Each cloud of rows lies close to a flat space through zero, with a little noise off it, and is much wider in some directions of that space than in others. After each cloud: how many dimensions does that space have?

[[  1.4 -19.1  37.4  15.7  29.3  11.1 -16.0   6.9  -0.9 -14.3   5.0 -27.8
   68.6  35.4]
 [ -7.4   7.4 -19.0 -13.2 -28.2  -7.9  24.0  -2.4   1.7  14.1  -3.6  21.4
  -39.7 -19.8]
 [ -0.4 -10.9  30.6  15.9  22.9  16.1 -14.0   0.1  -3.0 -10.4   3.5 -29.2
   57.0  31.2]
 [  6.8  14.3 -34.5 -15.5 -20.1 -17.2  14.6   0.6  -5.0   7.3  -4.4  20.6
  -60.8 -28.1]
 [  0.3  -6.3   2.9   4.2   2.3   4.0  -0.1  -2.2   1.2   4.8   6.1  -4.0
    4.6   4.5]
 [  7.6   8.1 -37.0 -13.4 -12.1 -17.4   1.7  -5.9  -4.0   6.0  -5.2  24.2
  -64.3 -30.4]
 [ 15.3  14.9 -45.5 -10.1  -6.2 -23.1 -17.1  -4.2 -13.3   4.0 -10.9  24.8
  -77.1 -36.0]
 [ -2.9  10.7  -9.1 -10.0 -13.3  -5.3  14.8  -2.3   3.3   7.3  -1.0  12.2
  -17.4 -12.2]
 [-11.7   8.1  -3.6  -7.8 -22.4  -1.1  23.8   2.3   6.9   6.3   0.8  11.9
   -9.3  -9.2]
 [ -3.5  -9.4  31.0  15.1  22.8  14.3  -2.3  -2.2   3.5  -9.2   3.1 -24.8
   58.6  32.6]
 [ 30.5 -12.8  -1.5  17.3  49.0  -2.5 -51.2  -1.1  -9.7 -14.2   5.0 -18.8
    6.4   5.4]
 [-23.1   4.9   7.3  -2.6 -19.7   1.7  27.8   4.6  10.4   7.0   2.6   2.1
    4.7   5.7]
 [ 22.6 -20.2  30.7  18.9  60.4  10.7 -53.2  -3.7  -5.9 -23.4   2.6 -35.5
   60.2  33.8]
 [ 27.2   3.4 -32.1  -4.4  15.8 -19.1 -35.8  -6.4 -16.7   1.2  -8.6  13.5
  -55.7 -25.9]
 [ 20.8  -6.5  -1.7   7.4  22.4  -5.8 -26.4  -0.5  -5.4 -11.2  -4.2  -4.3
    2.8   4.6]
 [ 41.5  -5.0 -39.3   3.0  25.1 -21.8 -54.6 -14.8 -21.8  -3.5  -4.7  13.2
  -67.9 -31.5]]
 -> 2

[[-18.8  32.3 -37.5  -9.8  50.9   3.7 -38.3  13.3 -12.5  24.1 -19.4  35.2
  -32.5 -30.0]
 [ 17.5 -20.8 -16.4   9.6  11.1  31.8  25.7  52.0  20.9 -32.2  -2.9 -13.6
  -28.9 -12.6]
 [-12.3   5.1 -26.2  -7.4   5.2   0.3 -41.4   5.2 -12.7  23.1  -1.3  14.6
  -24.5   0.0]
 [ 47.0   2.7  10.0  33.5  -5.8  -2.9  47.9  -3.4  22.6 -38.1   2.7 -29.5
   14.7  -1.5]
 [-28.6  -0.7  17.9 -14.5  10.2  -2.1  -4.6 -21.8  -5.8  10.5  10.6  14.0
   22.6  -5.3]
 [-53.2  11.9 -17.8 -27.8  45.2  16.2 -60.6 -13.8 -15.0  37.0  27.6  38.2
   -8.5 -20.4]
 [ 46.2  -2.6 -12.0  30.7 -12.4   4.3  17.7  -1.5  19.9 -27.8  21.6 -36.5
   -4.9   9.2]
 [ 34.1  16.0 -62.4  30.4  69.2  48.3 -18.7  24.8  32.4 -25.9  36.4 -11.0
  -47.1 -44.9]
 [-36.6  -1.1 -33.3 -29.3  33.9  29.9 -50.2  35.0  -7.1  20.0   0.0  28.3
  -41.1 -15.2]
 [-32.7  28.8 -58.8 -33.7  31.5  -1.9 -78.9  29.2 -26.3  48.8 -34.3  47.2
  -58.4  -8.9]
 [ 58.2  -3.1 -33.5  21.4 -47.3 -10.4  -9.5  23.0   9.8 -11.6 -16.8 -40.9
  -32.3  31.8]
 [-27.8   2.1  11.4 -18.4  -6.7  -6.3 -34.4 -28.2 -12.5  28.6  15.0  13.6
   12.2   8.6]
 [ -1.1  29.1 -20.1  10.8  41.6   5.6 -28.3 -25.9   4.1  12.3  24.5  12.1
   -4.9 -27.4]
 [-19.3 -11.6 -25.1 -20.4   7.1  18.9 -33.6  38.2  -4.7  13.7 -11.0  10.0
  -40.5  -2.3]
 [-18.2   0.0 -31.5 -16.0  29.0  22.7 -22.7  39.0  -3.4   9.3 -12.7  20.9
  -36.8 -14.1]
 [ 39.0   3.8 -18.9  14.0 -17.3  -3.3  13.2  32.1   3.9 -19.5 -29.6 -17.3
  -23.3   5.3]]
 -> 5

[[  6.6 -11.3  20.9   0.1  10.3 -11.8  15.6   6.6 -10.2   2.2  -4.1  -8.9
    3.2 -40.4]
 [  9.1  23.9  19.9 -18.6  -2.1  48.6  38.3  -1.8 -34.7   1.9  37.2  33.1
  -30.1 -48.2]
 [ 12.7  10.3   1.3 -13.8   9.6  10.4 -12.0 -17.1  13.0  -3.2 -12.2  -4.3
   -6.3 -34.0]
 [ -6.7   3.9 -13.9  13.2  -2.9 -13.1 -22.9 -15.3   2.0  -6.2  -5.8  21.9
   11.6  -2.5]
 [ 30.1  10.3 -15.5  16.9   9.6 -19.9 -23.1  -7.9  33.7   2.3 -25.2 -17.3
    1.6  27.4]
 [-11.8 -19.6  -0.7  -3.6  -2.7  -3.0  -7.9   7.5   3.7   1.3  -3.4  -8.0
   13.4   5.8]
 [ 31.8  25.5  17.3 -12.6   5.5  21.0  45.3  -0.3 -52.6  11.7  44.1   8.0
    4.5  -9.9]
 [-14.8  21.1 -37.7 -23.6  12.9  21.3 -36.5 -23.2   8.4  -7.5  -1.9   6.8
   11.8  10.5]
 [ 11.4 -14.8 -26.1  40.3 -29.0 -25.7 -62.9  -7.5  68.3  -1.6 -35.6  -2.9
   22.7  57.7]
 [-46.4  19.6 -45.3 -18.7  22.5  30.6 -41.9 -12.9  18.9 -13.9  -5.9  28.4
    7.1 -33.6]
 [-25.8 -17.7  -2.6 -34.8  21.6  16.3  -3.7   1.3   7.2  -8.8 -22.1 -15.5
  -29.1 -19.9]
 [ 43.1  13.3  20.2  44.0 -19.0  -9.9  20.9  12.8  -5.9  14.7  24.5  24.6
   22.8 -16.0]
 [  5.2  -8.0  11.8  -4.3   3.7 -28.1  -6.4  -6.5  16.7  -2.6 -27.3 -40.5
    2.2  -6.7]
 [  0.3   0.4   9.3  -7.0  -3.6  -6.2  11.3  -3.8  -9.7  -0.6  -1.5 -15.3
  -12.3  11.3]
 [ -0.9 -22.3  14.2 -16.5  29.6  13.3   9.8  14.3   5.3   0.2 -15.8  -2.6
  -14.5 -66.0]
 [ 26.5   9.6   0.4  17.9  -8.3  -2.7   2.0   6.8  12.5   8.2   6.6  -5.0
   14.5  19.5]]
 -> 9

[[ -6.2  18.2  -3.2 -18.0   3.1  -3.0   2.9  -5.0 -47.2  -4.1  -8.7  -1.7
    6.9   5.4]
 [ -5.0  11.0   9.7  -1.7 -26.2  -2.3   2.4 -29.8 -29.3   9.2   2.5  -1.8
   10.0  23.2]
 [ -2.8 -12.9   2.7  19.4 -41.4 -21.1 -17.7 -32.1 -13.7   6.2  18.2 -21.3
   12.8   3.4]
 [ -1.1  19.7   7.7 -26.6  -3.9   1.5  11.0   3.3   5.2 -10.0 -24.1  22.7
   11.1   6.1]
 [ -2.4  -1.8  -7.0 -32.6 -47.1 -21.1   7.3 -62.7 -37.5  10.3  15.0 -31.2
   43.0   4.1]
 [ -0.4  14.9  -1.0 -24.1  15.1   3.0  12.3   0.5 -19.2  -4.9  -8.1   2.3
    5.6  -2.1]
 [  9.4 -23.1  17.8  10.2 -27.9 -18.3   5.9 -63.2   6.8   7.8  53.0 -41.0
   19.5 -11.4]
 [ -0.9  -3.4   0.9  14.8  -1.8   0.5  -6.5   3.0   2.6   1.0   3.9   0.4
   -5.6   1.6]
 [ -1.2   6.5  -4.6 -24.5 -16.5  -9.5   6.3 -28.1 -28.6   3.1   1.1 -13.0
   21.3   1.2]
 [ -7.0 -15.3 -14.2  49.5  -1.6 -13.5 -42.5  39.0  -3.7  -5.3  -3.4  -1.3
  -23.3 -10.7]
 [  3.0  12.7  -6.9 -25.9  26.5  19.8  17.8  22.5  10.9  -0.3 -22.5  19.5
   -3.8   3.2]
 [  5.9  -7.7 -19.1  -7.6  44.2  20.8  10.4  27.4   6.5   7.0   1.8  -5.0
  -14.8 -12.1]
 [  8.3   9.1  15.9 -45.0 -22.6  15.8  46.9 -59.9   6.5  20.5   9.5  -1.6
   28.1  30.3]
 [ -0.9   7.0  -8.5 -18.1   5.9   2.8   4.5   7.0  -7.4  -1.7 -12.1   3.7
    4.7  -2.0]
 [ -6.0   5.5   2.4  17.8 -12.7  -5.4 -17.4   8.1 -15.5  -1.9  -8.5   8.3
   -6.4  10.5]
 [  5.8  -1.8 -10.1 -10.7  36.2  18.1   8.3  44.9  43.4  -9.2 -22.1  21.7
  -14.0 -15.2]]
 -> 6

[[-25.4   2.4  40.1 -25.6  -6.0 -20.1 -25.4 -29.8 -12.9   7.5 -36.5 -49.7
   15.4  34.5]
 [ 30.8 -17.0  25.7  -6.8  17.9  28.2  49.4 -48.7  26.3 -24.0  47.4  38.6
   50.2  19.5]
 [ 10.8   1.6  16.8  32.7  43.5 -57.1  -8.8  -9.2 -45.9   8.2 -44.7  -7.1
   -5.7  -7.7]
 [ 12.9  -6.0 -24.4  38.1  27.0 -39.4  -0.2  20.2 -25.8  23.9 -18.7  29.1
  -29.9 -44.2]
 [ 46.4 -18.5  -9.1  -4.3  76.2 -78.4  -4.2  37.8 -64.6  26.1 -24.3 -16.0
  -15.5 -15.7]
 [ -0.9  -9.5  28.7  15.2  -2.9  17.2  11.8 -21.3  15.4 -31.3  15.7  39.5
   15.6 -11.6]
 [ 53.5 -45.5  22.0  12.3  68.8 -85.6 -38.7  59.3 -72.5   6.0   3.7  13.9
  -60.7 -68.1]
 [ -6.4  11.4 -31.2  16.8 -54.7  32.3 -40.9  52.9  22.2  -7.9  22.3  -8.7
  -62.3 -36.5]
 [-13.2   1.2 -48.2  28.1 -56.9  25.4 -23.7  -2.5  31.8  45.8  41.2  -6.4
  -46.3 -32.9]
 [-34.6  19.4 -14.5 -45.4  28.1 -55.4  -8.1   4.3 -46.1  51.8 -91.0 -72.1
   15.6  49.1]
 [ 16.3  17.1  21.7  88.0 -43.3  34.6   2.4 -89.3  40.4 -23.2  33.2   7.4
    5.4   0.1]
 [-16.1  18.5  33.8   7.2 -15.1  13.3  -9.4 -12.0   4.7 -41.8 -23.3  -6.6
   16.0  18.4]
 [-34.6 -26.9 -23.9 -63.3  -1.0 -14.8 -28.4  85.7 -17.0  33.7  -5.6   8.9
  -49.5 -39.1]
 [-17.2 -11.5  26.5 -25.8  23.5 -19.4  18.4 -61.1  -7.5  27.7 -20.7 -14.7
   41.3  36.9]
 [ -1.3 -40.6  23.8 -14.6  -8.2   6.7 -16.7  -0.6   9.8   7.6  55.8  28.1
  -27.0 -38.6]
 [ 61.8 -37.1 -31.6 -53.5  58.6 -40.6  12.1  19.5 -28.9  56.4  45.5 -30.8
   -7.5   5.6]]
 -> 7

[[  4.3  -3.3  -6.3  -5.1  -1.4   1.8  -3.0   1.4  -4.0  -4.5   8.1   0.1
    5.3   1.3]
 [-25.5  17.7  27.2  31.1   4.1   1.1   1.8 -10.2  11.7  12.4 -20.4  -2.3
  -24.8  -2.1]
 [-33.6  20.6  29.1  36.4   4.7  11.5  -2.3 -14.2   5.8  14.2 -11.6  -5.8
  -24.2   1.0]
 [ -0.5  20.8  21.5  34.5   9.3   9.6  21.6   0.5  20.0   2.8 -40.0  -7.7
   -7.3  -7.7]
 [  6.8   9.3 -18.7  -1.4   0.8  63.2  -7.1   6.6 -18.2 -16.1  38.2  -6.9
   36.8  20.0]
 [ 24.0 -20.6 -21.3 -32.0  -2.4 -19.8  -0.4   8.8  -5.3  -8.5   7.7   6.9
   12.7  -5.1]
 [ 11.0   0.6  -3.9   1.4   0.9   6.5   7.1   5.9   1.0  -6.4  -7.3  -0.5
    9.3  -0.7]
 [-46.2  36.1  44.4  58.2  10.8  31.2   1.5 -13.9  11.3  18.6 -20.3  -9.8
  -25.9   6.3]
 [ -8.0   7.3  16.1  18.9   5.3 -11.8  10.8  -3.5  14.0   8.3 -27.5  -2.7
  -16.1  -6.6]
 [-43.5  22.1  40.4  43.3   5.4  -4.3  -0.9 -19.1  15.7  20.3 -23.0  -4.6
  -39.2  -1.5]
 [ 20.3 -15.4 -25.5 -27.3  -5.0   4.7  -3.9   7.1 -11.1 -12.2  22.8   3.4
   22.2   5.1]
 [  7.9   7.2   9.7  11.2   4.9  -5.5  15.6   0.5  13.8   1.4 -26.4  -3.4
   -6.8  -7.7]
 [ 16.1 -12.2 -19.1 -26.3  -3.0   4.5  -6.0   5.5 -12.6  -9.9  22.3   2.2
   17.6   3.6]
 [  2.8  39.1  10.5  43.7   9.6  72.4  19.2   8.1   5.9  -8.8 -14.7 -15.9
   24.8   7.0]
 [ 25.8 -17.3 -27.7 -34.4  -6.8  -2.0  -4.2   6.7 -10.8 -14.2  22.2   4.2
   23.7   2.4]
 [ -4.0  -6.2 -10.9 -13.1  -1.9  16.6 -17.6   2.3 -16.9  -4.7  34.1   1.1
    9.4  11.6]]
 -> 3

[[ 19.1 -29.0 -10.8 -20.5   7.3  30.8  17.0 -41.9 -25.3  -6.6   0.4  46.7
   32.4 -49.3]
 [ 76.9 -22.8  -6.5  36.2  -9.6 -12.0  12.9   7.0 -23.6  29.2  -0.9 -15.2
   18.0  12.6]
 [ -6.4   5.0   7.2 -22.3  19.6 -18.8  13.9  -3.2  13.4 -37.2 -14.6  20.0
   40.5  11.9]
 [-26.3  25.4   9.2 -25.5 -18.1  -7.9  10.0  19.7  -1.2 -17.5 -12.6 -12.1
   -8.4  12.4]
 [-36.4   5.5   7.1 -21.6  17.8  11.3  -5.0 -22.8  13.7 -15.5  22.3  15.0
   -1.2   0.3]
 [  4.0  12.6   9.5  26.2   8.5   7.3   2.8  -0.1   9.2  -0.5   5.4  11.4
  -29.2  12.3]
 [-28.7   1.6  22.1 -58.3  17.6  35.5  17.9 -40.7  -3.3 -63.1   3.0  61.3
   18.9 -18.4]
 [-15.2  16.6 -15.5   2.2 -14.5 -24.6   2.1  39.4  -1.2 -15.2 -30.3 -15.1
  -11.1  23.4]
 [ -6.6   4.8 -10.2  44.4  -1.7   2.2 -23.1  15.4  13.9  32.0  -7.1 -12.8
  -41.6 -16.6]
 [ 44.3  -8.3  19.8  14.8  -6.7  24.8   9.1  -2.6 -13.4  -7.4 -11.8  16.9
  -12.1 -11.7]
 [ 39.2  -1.8   0.8  39.0   1.2 -38.4  -9.2  37.9   9.6   5.1  -8.4 -37.5
   -2.5  59.5]
 [ 12.7 -13.5  -0.7 -11.4  -6.9   3.0  -1.7 -14.7 -11.4  23.2  17.5 -14.3
   21.6 -13.7]
 [ 62.4 -38.6 -14.3  37.0 -20.5  10.5 -10.7  -7.5 -23.0  70.0  -6.7 -20.9
   12.2 -57.3]
 [ 19.4  32.3  45.0   8.3  15.4  -0.5  30.7   0.2  15.0 -39.4  -1.5  26.8
   -9.9  43.2]
 [ 47.7  -3.4  12.4  39.8  13.3 -11.8   6.3  -2.9   9.4  18.0   1.8   0.4
   10.0  13.2]
 [ 51.2 -22.3 -22.5  59.8  -6.9 -11.7 -14.4  12.8  -9.5  59.5   6.2 -30.9
  -13.1   1.1]]
 -> 8

[[-61.9 -19.1   7.5  -9.3 -10.2  10.4 -29.7   7.7  26.3 -29.2  -6.1  26.3
  -60.3 -19.5]
 [ 13.0  10.6   4.8 -35.7 -46.0   6.0  51.4  -6.1 -32.5 -18.2   5.5  -3.8
   46.2  15.0]
 [ -3.6 -43.8   3.1  40.9  18.9 -29.4 -68.7  -2.2  46.5 -19.6   9.1  -4.0
  -42.0 -11.3]
 [-27.7  26.6  25.5  16.3 -35.0  38.5  29.4  -4.7 -49.9   2.8 -35.7  11.1
   21.7 -37.0]
 [ 12.6 -24.9 -11.5  11.6  48.4 -12.4 -31.3  -3.0  38.6 -32.7  22.1  19.3
  -11.6   8.2]
 [ 63.4 -25.8  21.4   0.7 -27.1 -45.0 -22.4  -4.7  21.8 -39.1  47.3  -6.1
   58.2  27.1]
 [-63.0 -23.1  29.1  18.4  20.9  14.5 -33.8   4.0  19.6 -45.1 -10.3 -13.8
  -39.8  -7.0]
 [ 49.2  14.0  37.8   5.5 -16.3 -35.7 -47.6 -41.4  -3.0   1.2  38.7 -42.6
   57.8  34.7]
 [ 46.1  32.1  17.2 -53.4 -28.3  -4.2  40.0   6.7 -11.5  21.0  24.4 -11.0
   44.2 -40.4]
 [ 60.4 -18.9 -11.0   5.2  18.9 -24.4  41.6 -20.0  -3.3  -3.1   1.3  -3.9
   29.5 -12.7]
 [ 51.8  21.4 -29.0 -25.7 -12.8 -14.3  13.8 -11.8 -10.0  51.5  16.5 -15.3
   14.5 -10.4]
 [ 36.5 -53.0  -7.8  -1.5  11.8 -55.1  20.9  10.8  38.5 -34.2   6.1  14.7
   -9.7 -20.2]
 [ 29.7  22.1 -27.6  -3.5  10.1  29.1  20.7 -18.9 -24.7  30.8   4.2  -1.0
   27.9  40.6]
 [ -6.8 -33.3 -15.1 -16.7  -7.3  25.2  10.4  40.4  35.4 -22.1  13.4  17.4
  -31.1  -9.4]
 [-60.1  -2.1  45.5  50.1 -30.8  24.0 -23.2  27.4   1.5  21.1 -52.8  37.3
  -45.2 -43.6]
 [ 38.8  38.5  28.6  13.3  81.1  -6.7   9.6 -48.7   3.1  87.0 -24.2   7.7
   -2.6   6.6]]
 -> 11
